The same things were measured in two ways. Each way mixes the same 10 hidden numbers, adds some noise and spreads widely along 5 directions of its own, which tell nothing about the thing.
Some things both ways: the first way, then the second way.
|   6 |   2 |  -2 |   8 |  -8 |  -1 |   5 | -16 |   9 |   9 | -14 |   3 |  14 |  -6 |  -6 |  -2 |  11 |  -4 |   2 |  -4 |   8 | -15 |  -6 |  -4 | -12 |   0 |
|  -1 |  -6 |  -6 | -12 | -13 |   2 |   6 | -14 |   5 |   9 |  14 |  -2 |  -1 |  11 |   7 |  20 |   9 | -10 |  17 |  -7 | -21 |  -9 |  -8 |  -4 |   9 |   7 |

|  -4 |   8 | -19 |  14 |   0 |  10 |   5 |  -9 |  -7 | -10 |  -2 |   2 |   1 |   7 | -14 |   8 |  -5 |  -5 |  -6 |   4 |  -2 |  20 | -15 |  16 |  -6 |  14 |
|  -1 |  -1 |   8 |  -1 |  -2 |   5 |   8 |  -5 | -21 |  18 |  -1 | -21 |  11 |  -1 | -10 | -19 |  -2 |  -5 |  11 | -12 |   7 |   7 |  -5 |  -6 |   5 |  -1 |

| -11 |  -2 |  -9 | -19 |   3 | -14 |  -6 |   0 |  -5 |  -2 |   3 | -19 | -16 | -21 |  -6 | -19 |   4 |   6 |  12 |   4 | -10 | -17 |   7 |   1 |  14 |   3 |
|  -8 | -16 |  -3 | -17 |  15 |  12 |   1 |  11 | -13 |  -9 |   9 | -12 |  12 |  -5 |   6 | -13 |  18 |   5 |  19 |   3 |  20 |  -3 |   0 | -12 |   3 |   7 |

|   4 |  21 |   1 | -14 |   5 |  -9 |  21 |  -9 |   0 | -11 | -28 |   9 |   1 |  -9 | -21 |   7 |   5 |   9 |  -4 |   2 |  -1 |   0 |   2 |   2 |  18 |  -8 |
|   2 |   2 |   9 |  11 | -11 |  10 |   5 |   0 |  -2 |  12 |  10 |  -5 |  17 |  -5 |   6 |  18 |  11 |  -3 |   6 | -11 | -18 |   7 |   2 |  -8 |   2 |  -3 |

|  -1 |  22 |  -2 |  -3 |   3 |  16 |   3 |  10 | -14 |   0 | -15 |   8 |   9 |   4 | -28 |  31 |  -5 |  -5 |  19 |   0 |  -2 |  17 |   1 |  13 |  12 |  18 |
|   5 | -24 |   5 | -14 |  -5 |  12 |   0 |   8 |  -2 |  10 |   5 |  -7 |   9 |   7 |   4 | -11 |  22 |   3 |   5 |  -1 | -19 |  -3 |   4 | -11 |   2 |   9 |

|  -4 |  14 |  -5 |   8 |   6 |  11 |   5 |  -5 |   4 |   7 | -24 |  16 |  14 |  10 | -32 |   2 |  -9 |  -1 | -13 |   1 |  12 |   7 | -21 |   5 |   0 |  13 |
| -11 |  -2 |  -3 |   7 |   9 | -21 | -12 |  11 |   6 | -11 | -11 | -10 |  18 |  10 |  16 |  10 |   7 |  12 |   2 |   3 |  23 |   5 |   0 |  -1 | -10 | -13 |

|  -9 |  28 |  -1 |  -5 |  -7 |  16 | -19 |   4 |  -1 |  13 |  -8 |  -5 | -10 |  -7 | -15 |  -1 | -11 |  -5 |  -1 |   5 |  13 | -17 |  -1 |   6 |  18 |  -3 |
| -11 |  -3 |   9 |  -9 |  16 | -11 |   4 |  10 |  -6 |   5 |  12 | -34 |  39 |   7 | -12 |   4 |  11 |   0 |   8 |  -3 |  12 |  10 |   6 | -11 |   1 | -10 |

| -10 |  22 |   0 |  -7 |  -6 |   7 | -17 | -12 |  10 |  11 |   3 | -17 | -21 | -30 |   3 | -30 |   3 |   2 | -17 |   2 |   9 | -43 |   4 |   0 |  13 | -18 |
|  -1 | -10 |   4 |  -4 |   1 | -20 |  10 |   0 |   5 |   7 |  -4 |  -3 |  22 |   7 |  -1 |   4 |  -5 |  -1 |  -5 |   4 |  -7 |   8 |  -1 |   3 |   7 |   6 |

|  -9 |   4 | -12 |  10 | -10 |  18 | -16 | -25 |  -1 |   1 | -15 |  -1 |  13 |   9 |  -3 |  13 |   9 |   3 |   3 |   8 |   4 |  24 |  -7 |   3 | -24 |  23 |
|  10 | -13 |  -7 |  10 | -11 |  -9 |   0 |  15 |   1 |  10 |   0 |   2 |   8 | -20 |  -3 |   3 |  -6 |  14 |   5 |  -8 |  -2 |   0 | -14 | -16 |  -9 |  22 |

| -10 |  -4 |   5 |  19 |   8 |   2 |  -4 |  -9 | -21 |   1 |  -2 |  21 |  -8 |  -8 | -18 | -21 | -17 |   6 |   5 |  11 |   7 |  11 | -11 |  -6 |  -8 |  22 |
|  -4 | -16 |   1 |  17 |  12 | -22 | -12 |  31 | -10 | -10 |  10 |  -6 |  24 |  -2 |   1 | -33 |  28 |  15 | -13 |  16 |  18 |   0 |  -1 | -12 |  -7 |  -2 |

|  -1 |  12 |   4 |  12 |   0 |  18 | -10 |  -2 |   7 |  17 |  -2 |  -1 |   8 |   3 | -20 |  -1 |   0 |  -9 |   2 |  -4 |   6 | -20 |  -9 |   5 |   0 |  18 |
|  -2 |  -6 |  -8 |   0 |  13 | -21 | -11 |  18 |   5 | -11 | -12 |  -1 |   7 |   6 |   1 |  -3 |   2 |  12 |  -8 |  11 |  21 |  -4 | -13 |   1 | -16 |   2 |

|   4 |  32 |  -1 |   8 | -11 |  11 | -20 |  -9 |  28 |  10 |  10 |  -9 | -12 | -12 |   9 |  -5 |   5 |  -7 |  -3 |  -2 |   7 | -44 |  10 | -12 |   3 |   2 |
| -15 | -25 |  12 | -17 |   8 | -10 |  -7 |  23 |   9 |   3 |  -2 |  -2 |  14 |  -7 |  10 |  -9 |  11 |  12 |   0 |   6 |   0 |   8 |  -6 |   0 | -26 |  16 |

|  -9 |  11 | -14 |  -1 |   0 |  11 |   1 | -10 |  16 |   7 | -19 |  11 |  18 |   0 | -24 |   7 |   0 |  -2 |   6 |  -7 |  10 |  12 | -14 |   3 | -17 |  11 |
| -24 |   8 |  -8 |  30 | -15 | -11 | -12 |  14 | -12 |  -6 |   3 | -12 |  10 |  16 |  -8 |   3 |  16 |  17 |  -2 |  -2 |  17 |   0 | -22 |  -6 |   1 | -12 |

| -10 |   5 |  -9 | -29 |   8 |   7 |  20 |  -8 |   3 | -10 | -18 |   6 |   9 |  -9 | -26 |   9 |  -2 |   3 |  20 |  -9 |  -7 |  22 |  -7 |  20 |  11 |  15 |
|  -8 | -23 | -29 |  16 | -26 | -16 | -12 |  16 |  27 |  12 |  -9 |  11 |   1 |  -1 |  12 |  -7 |  10 |  17 |  11 |  -6 |  -9 |  -1 |  -9 | -12 |  -3 |  10 |

|  22 |  17 |   3 |   6 |  -3 |  -8 |  31 |  -7 |  22 |  -8 |  20 |  20 |  -5 | -12 |   6 |   0 |  -8 | -10 |  -1 |  -7 |   0 | -34 |  -2 |  -4 |  13 |  24 |
| -19 | -21 | -17 |   6 |   2 | -39 | -12 |  26 |   7 |   1 |  -6 |  -6 |   7 |   5 |  -8 | -26 |  -3 |  12 |   4 |   4 |  20 |   4 | -11 |   3 |   3 |   8 |

|  -5 |  12 |  -2 |  -5 |  -2 |   5 |  -1 |   7 |   0 |  14 |  -2 |   1 |   3 |  -8 | -24 |   4 |  -3 |  -2 |  11 |   1 |  11 | -12 |  -8 |  15 |   5 |   8 |
| -21 | -27 |  -5 | -15 |   0 |  -4 |   6 |   1 |  -5 |  -4 |  14 |  -1 |  14 |  13 |   9 | -20 |  22 |  -1 |  15 |  10 |  -2 |  -1 |   2 |  -3 |  24 |   7 |

|  10 |  10 |  -7 |  10 |  -5 | -14 |  15 | -16 |   9 |  -5 | -12 |   7 |   8 |  -7 |  -9 |   5 |  14 |  -2 |  -2 |   0 |   4 |  -8 |  -4 |  -5 | -14 |  -6 |
| -16 |  -7 |  -9 |  18 |  -9 | -30 |  -5 |   4 |   1 |   0 |   4 |   2 |   4 |   0 |  -7 |  -2 |   5 |   3 |   7 |   9 |  -8 |   5 |  -5 |   1 |  15 |  21 |

|  -2 |   2 |  -6 |  -3 |   3 |  12 |   8 | -19 |  -2 |  -6 | -17 |  -5 |  14 |   5 | -11 |  10 |  11 |   1 |  -3 |  -1 | -10 |  12 |  -7 |  13 |   1 |  20 |
|  14 |   7 |  -2 |  13 |  -1 |  34 |   2 |  16 | -26 |   0 |  -6 |  -9 |   2 |   1 | -16 |  -3 |   5 |   7 |  -6 | -11 |  12 |  -3 | -13 |  -6 |   8 |  -7 |

|   5 |   7 | -15 | -11 |  -5 |  -7 |  28 | -23 |   0 | -19 | -12 |  -4 |   5 |   0 | -14 |  13 |  15 |  -6 | -11 |   3 | -11 |   8 | -12 |  16 |   0 |  -5 |
|  -2 |   9 |  -4 |  19 |  -1 |  -6 |  -3 |  17 |  -2 |  14 |  -3 |  -8 |   3 | -21 | -13 |  -4 | -10 |   1 |   5 | -13 |   6 |  14 | -11 |   0 |  -6 |   8 |

|   3 |  -4 |  11 |   9 |   7 |  -5 |  11 | -14 |   8 |   5 |  -3 |   3 |   1 | -17 | -18 | -21 |   9 |   4 |  10 | -10 |  -1 | -25 |  -6 |   4 |   2 |  -1 |
|  -9 | -13 |  -4 | -21 |   6 |  14 |   0 |  -9 |   1 |  -2 |  12 | -10 |  13 |  10 |  12 |  -9 |  35 |  -2 |  17 |  10 |  -7 |  -7 |   5 | -15 |  -1 |   3 |

|   8 |  28 |  -9 |  -7 |  -2 | -10 |   4 |   9 |   8 |  -8 |  -6 |   2 | -13 | -11 |   1 |   9 |  -6 |   3 |   4 |   2 |   0 | -17 |  14 |  -7 |  23 |   3 |
| -11 | -14 |  19 |   1 |  -7 |  19 |   7 |  11 | -23 |   9 |  20 | -10 |  12 |   1 |   4 | -14 |  20 |  -4 |   9 | -13 |  -7 |   6 |   0 |  -2 |  14 |  -5 |

|  -8 |  -5 |  -1 |  -4 |   2 |  -4 |  26 | -29 | -20 | -10 | -12 |  19 |  11 | -16 | -26 |  -3 |   8 |   0 |  -2 |   8 |   1 |  24 | -19 |   9 | -23 |   3 |
|   1 | -11 |   4 |  -6 |   1 |  -4 |  -2 |   6 |   0 |   7 |  13 | -13 |  21 |  -5 |  -3 |   0 |  21 |   4 |   7 |   3 | -10 |   0 |   1 | -18 | -12 |  12 |

|  -9 |   0 |  -1 | -23 |   8 | -13 |  28 | -14 |  -9 | -10 |   0 |  17 |   4 | -17 | -35 |  -2 |   4 |   4 |  10 |   9 |  -4 |  14 | -15 |  11 | -11 |  17 |
| -22 | -17 | -10 |  -4 |  -9 |   8 |   8 |   3 |  -8 |  -6 |   6 |   6 |   9 |   8 |  -3 | -10 |  18 |   9 |   6 |  11 |  -2 |  -3 | -15 |  -4 |  18 |  17 |

|   0 |  12 |  -7 |  -7 |  -6 |  -2 |   6 |  -7 |  -7 |  -3 | -11 |   2 |   4 | -10 |  -8 |  13 |   6 |  -1 |   8 |   5 |   1 |   4 |   2 |   3 |  -1 |   3 |
|   6 | -20 |  -6 |  -2 | -13 | -21 |   3 |   2 |  12 |  15 |   8 |   4 |   5 |  -8 |   4 |   7 |  -3 |  -1 |  12 |  -5 | -22 |  -1 |  -4 |  -8 |   2 |  25 |

|  14 |  10 |   1 |  30 |  -8 | -10 |  -4 | -25 |   8 | -11 | -10 |  14 |  -5 |   6 |   5 |  -3 |   4 |  -2 |  -1 |   9 |   0 |  -6 |   4 | -31 | -15 |   7 |
|  -5 |  -9 |  -9 |  14 | -22 | -15 |   1 |   4 |  17 |  12 |   5 |  24 | -10 | -11 |   1 |   9 |  -2 |  -3 |  -1 |   1 | -36 |   4 | -15 |   8 |   5 |  29 |

|  -5 |  -2 | -10 | -12 |   0 |  -5 |   2 | -11 |  -9 | -11 |  -2 |  -8 |  -1 | -14 |   1 |   2 |   9 |  -2 |  17 |   2 | -18 |   3 |  10 |  -8 |  -2 |  17 |
|  15 |  -2 |  -6 |   5 | -16 |  26 |   4 |   9 | -18 |   7 |   4 |   5 | -16 |   3 | -15 |  -1 |   2 |   2 |  -5 | -10 | -11 | -13 | -28 |  -2 |   5 |  11 |

| -21 |  14 | -11 | -22 |   0 |  20 | -12 |   4 |  -8 |  17 |  -6 | -18 |   6 | -33 | -10 |   2 |  10 |   0 |  14 |  -9 |   4 |  -7 |   7 |  19 |   2 |  -2 |
|  16 | -16 |   2 |  -1 |  -8 |  -7 |   0 |   2 | -16 |   5 |   1 | -14 |  14 |  20 | -11 |  -4 |  13 |   9 |  -7 |   3 |  -5 | -13 |  -6 | -16 |   5 |   3 |

Other things, the second way, with their names:
J_355: | -18 |   8 |  -1 |  13 |   7 |  -1 |  -3 |  18 | -21 | -12 |  14 | -22 |  19 |   7 |  -9 |  10 |  12 |   7 |   7 |  -6 |  30 |   3 | -13 |  -4 |   9 | -15 |
J_648: |  -2 |  20 |  14 |  16 |  -2 | -13 |  16 |  -2 | -30 |   6 |  20 | -24 |  25 |  -1 | -21 |  21 | -11 |  -5 |   1 | -15 |  16 |   4 | -23 |  -4 |   6 |  -8 |
J_100: |  21 |  -2 |  -2 |   1 | -27 |   4 |  11 | -13 |  -8 |  22 |  -2 |  -6 |   3 |  15 |  -5 |  13 |  -8 |   1 |  -1 | -18 | -14 | -14 | -24 | -13 |  -5 |  -3 |
J_228: |   6 |  -3 | -10 |  30 |  -9 |  -4 |   4 |  24 | -13 |  -9 |  -1 |  26 |  -9 | -16 |   2 |  -6 |  -9 |  11 | -12 |  -3 |  13 |  -3 | -28 |   8 |   9 |  11 |
J_322: |  10 |  -3 |  -4 | -27 |  -2 |  -3 |  -1 | -20 |  13 |  12 | -12 | -10 |  -5 |  20 |   8 |  18 |   0 |  -8 |  10 |  -4 | -11 | -11 |  -8 |  -2 | -16 |   0 |
J_45: |  -4 |   4 |  -7 |  -1 |   7 |  -8 | -10 |  10 | -13 |  -1 |  11 | -27 |   9 |   8 | -14 |  -4 |  13 |   4 |  11 |  -5 |  23 |  -9 | -15 | -13 | -10 |  -6 |
J_346: |  15 | -20 |  10 |  15 |  -8 | -19 |  -3 |  24 |   3 |  11 |   4 |  15 |   7 | -30 |   9 | -15 |   2 |  14 | -13 |   1 | -11 |   2 | -11 | -10 | -26 |  25 |
J_538: | -10 | -10 |  -3 | -11 |  10 |  -3 |  -7 |  13 |  16 |  -5 |   0 |   6 |   6 | -14 |   3 |   8 |  13 |   7 |   4 |  14 | -10 |   5 |  -5 |  -1 | -15 |  28 |
J_131: | -14 | -39 |  15 | -30 |   5 |  -2 |  -3 |  10 |   3 |   8 |   5 |  -4 |   9 |   1 |  17 | -27 |  23 |   1 |  11 |   8 | -18 |   5 |  12 |  -1 |  -3 |  19 |
J_68: | -12 | -25 |  -8 |  11 |   6 | -40 |  -9 |  33 |   5 |  -7 |  14 |   3 |  11 | -11 |  13 | -13 |   3 |   9 |   9 |   0 |  21 |   2 |  -6 |  -1 |   3 |   7 |
J_860: | -16 |  -4 |   5 | -10 |  17 |  34 |   2 |   2 | -36 | -11 |  26 | -32 |  25 |   0 |  -5 | -22 |  43 |   1 |  27 |   5 |  21 |  -1 |   9 | -25 |  16 |  -5 |
J_409: |  -3 |   7 |  -9 |   7 |  -9 | -22 |  -2 |  -6 |   7 |  -1 | -15 |   1 |  -1 |  29 |  -3 |  23 |  -8 |   1 | -13 |   4 |  -3 |  -3 | -18 |  13 |   4 |  -6 |
J_850: |  -9 | -15 |   3 |  -3 |   6 |  -1 |  -9 |  16 |   5 |  -6 |   0 |  11 |  -3 |   2 |   8 | -15 |  20 |   1 |  -8 |  15 | -14 |   2 |   0 |  10 |  -1 |  14 |
J_951: | -26 | -20 | -12 |  -2 |   3 | -18 | -18 |  22 |  16 | -13 |  17 |  -1 |  16 |   4 |  14 |  -3 |  39 |  16 |   8 |  15 |   3 |  -4 |  -7 | -14 | -15 |   8 |
J_235: | -18 | -23 |   7 | -17 |  12 |   0 |  -2 |   5 |   6 |  -8 |   0 |  -4 |  21 |   8 |  11 |  -5 |  28 |   5 |   4 |  20 | -12 |   9 |  16 |  -1 |   7 |  14 |
J_807: |  -2 |   9 |  -9 |  12 |  17 | -10 | -13 |  21 |  -7 |  -6 |  -2 | -21 |   7 |   1 |  -5 |  -2 |   2 |   4 |   8 |  -8 |  34 |   3 |  -4 |  -3 |  -4 | -15 |
J_523: |  -8 |   3 |   6 |  23 | -19 |  12 |   0 |  13 |  -8 |   7 |  12 |   2 |   4 |   0 |  12 |   5 |  13 |   1 |  -2 | -19 |  -3 |   3 | -15 |   0 |   0 | -16 |
J_789: | -36 | -35 |  -8 | -10 | -10 |   9 |  -1 |   4 |  -5 |  -5 |  17 |  -6 |  17 |  23 |  10 | -23 |  43 |   6 |  23 |  11 | -13 |   1 |  12 |  -8 |  37 |   7 |
J_973: |   1 |  -6 |   6 |  31 |  -9 |  -4 |  -5 |  19 | -10 |   0 |  -2 |  11 |   1 | -15 |   9 |  -6 |   5 |  10 |  -5 |  -3 |  -2 |   7 |  -4 |   0 |   3 |   7 |
J_997: |  -4 | -14 |  -1 | -14 |   8 |   1 |   8 |  -7 |  -6 |  -4 |   5 |  -5 |  12 |  17 |  11 |  -8 |  15 |  -8 |   9 |   7 |  -1 |  -2 |   7 |   1 |  20 |  -3 |
J_885: | -11 |  -7 | -14 |  12 |   4 |  -2 |  -6 |  20 | -11 |  -9 |   3 | -14 |  23 |  -7 |   1 |  -7 |  14 |  23 |  14 |  -3 |  38 |  -1 | -12 | -23 |  -5 |  -4 |
J_783: |   0 | -21 |  16 |  -3 |  -2 |   6 |  -3 |  14 | -18 |   6 |   7 | -20 |  25 |   2 |   3 | -13 |  26 |  15 |   3 |  -2 |   1 |   0 |   3 | -22 |  -7 |   1 |
J_54: |   6 |   9 |  -6 |  20 |  -3 | -23 |  -4 |  12 |  -7 |   5 | -19 |  -5 |   1 |   5 | -15 |  -3 | -20 |   8 | -15 |  -6 |  21 |   1 | -26 |   6 | -10 |  -5 |
J_44: |  -5 | -11 |   5 | -10 | -18 |   8 |   7 | -13 |   4 |  28 |   8 |  -8 |   2 |   7 |   8 |  -8 |  12 | -13 |  16 | -15 | -29 |   3 |   0 |  -4 |   1 |   1 |
J_390: | -29 | -11 |  -2 |  15 |   1 | -28 | -10 |  16 |  -8 |   5 |   3 | -20 |  17 |   3 |  -6 | -25 |   8 |   6 |  15 |  -2 |  15 |  16 |   5 |  -1 |  14 |   0 |
J_305: |  -3 | -22 |   3 |  -6 |  -1 |   2 |   2 |   1 |  -3 |  -2 |   0 |   9 |   7 |   5 |   1 | -18 |  22 |   3 |  -6 |  22 | -24 |   0 |   4 |  -1 |  10 |  25 |
J_847: |  -4 | -19 |   2 |  -2 |  -4 |  -8 |   7 |  -2 | -29 |  -8 |  -9 | -10 |  18 |  14 |  -1 | -11 |   3 |  16 |   4 |   7 |  20 |  -5 |  -8 | -10 |  19 |   9 |
J_200: |  10 |  -8 |   0 |  -3 |   0 |  -8 |  -4 |   5 |  -4 |  -4 |   5 |  -5 |  13 |   4 |   2 |   8 |  15 |  11 |  -3 |   7 |   2 | -11 | -12 | -17 | -17 |   7 |
J_726: |  -3 |  -8 |  14 | -10 |   3 |  31 |  -2 |  10 |  -7 |  -4 |   6 |   2 |   2 | -10 |  26 |   5 |  22 |   4 |   9 |  -7 |   3 |  -2 |  -7 |  -5 | -18 |  -3 |

Some of these things the first way, each followed by its name:
|  -3 |   7 |  -8 | -10 |   3 | -11 |  17 | -11 |   9 |  -6 |  -6 |  14 |  -2 | -19 | -11 | -10 |  -3 |   6 |   6 |  -2 |   4 |  -2 |  -5 |  -2 |  -3 |   5 | -> J_789
|  -3 |   3 |   8 |   8 |   7 |  -2 |  -6 | -10 |   0 |   5 |  -2 |   8 |  -5 | -21 |  -5 | -20 |   1 |   9 |  11 |   0 |   1 | -17 |   7 | -17 |  -4 |  14 | -> J_200
|  -9 |  12 |  -9 | -14 |  10 |  -4 |  21 | -10 | -11 | -15 |  -8 |  20 |  -2 | -22 | -14 |   2 |  -5 |   8 |   2 |   5 |  -2 |  20 |  -2 |   2 |  -3 |  15 | -> J_783
| -14 |  11 | -10 |   2 |   2 |  10 | -15 |  -6 |   2 |  10 | -10 |  -3 |  -3 | -12 | -14 | -21 |  -8 |  -7 |  -9 |  -2 |   6 | -13 |  -7 | -11 |  -3 |  -2 | -> J_409
|  -5 |   6 |  -4 |  -4 |   5 |   3 |   3 | -15 |  10 |  -5 |   6 |   3 | -11 | -31 |  15 | -24 |  -5 |   7 |   4 |  -8 |  -4 | -18 |   9 | -11 |   6 |  15 | -> J_100
| -21 | -10 | -12 | -10 |   4 | -13 |  -7 | -11 | -12 |   1 |   1 | -16 | -21 | -33 |  -4 | -49 |  -3 |   6 | -11 |   5 |  -1 | -20 |  -5 |  -3 |   4 | -14 | -> J_997
| -14 |  -5 |  -7 | -20 |   4 |   0 |   2 | -19 |  15 |   4 |  -4 |  -7 |  -1 | -20 |  -6 | -23 |   7 |  14 |   5 |  -3 |   1 |  -9 |  -5 |   9 |   0 |  12 | -> J_885
|  -1 |  10 |   1 |  -4 |  -7 |   3 |   2 | -23 |   2 |   4 | -16 |  -9 |  14 |  -1 | -28 |  11 |  28 |  -7 |   1 |   3 |  -2 |  -6 | -10 |   9 | -16 |  -8 | -> J_538
|   0 |   6 |  -3 |   8 |  -2 |  -2 |   9 | -17 |  -5 |  -2 |  -9 |   1 |   7 |  -5 | -23 |   0 |  13 |  -9 |  -5 |   2 |  -2 |  -5 | -12 |   3 | -13 |  -5 | -> J_850
|   1 |  14 |  -3 | -21 |   6 | -12 |   9 |   1 |  12 |  -1 | -16 | -11 |   1 | -12 | -19 |   2 |  14 |   7 |   6 |  -4 |  -7 | -20 |   6 |   4 |  19 |  -2 | -> J_726
|   1 |   6 |  -4 |  -2 |   4 |  17 |  27 |  -5 |  -1 |   8 | -13 |   4 |  32 |   0 | -38 |  20 |  12 | -17 |   1 | -16 |   0 |   3 | -23 |  31 |  -6 |   6 | -> J_322
| -22 |  -7 | -17 | -14 |   2 |  -3 | -14 |  -6 | -22 |  -1 | -15 |  -9 |  -1 |   1 | -22 |  -3 |   1 |   7 |   5 |  19 |  -4 |  25 |  -8 |   3 |  -9 |  18 | -> J_228
| -19 |  14 | -21 | -13 |  -6 |  25 | -13 |  -2 |   3 |  14 |  -3 | -26 |   7 |  -8 | -18 |   4 |   8 | -12 |  -4 |  -7 |   2 |  -6 | -12 |  28 |   0 |  -2 | -> J_54
|  -1 |  11 |  -5 |   1 |  -7 | -11 |   4 | -14 |  -1 |   2 |  -4 |  12 |  -5 | -15 |  -3 | -13 |  -2 |   3 | -15 |  14 |  14 | -12 |  -7 | -11 |  -9 |   3 | -> J_648
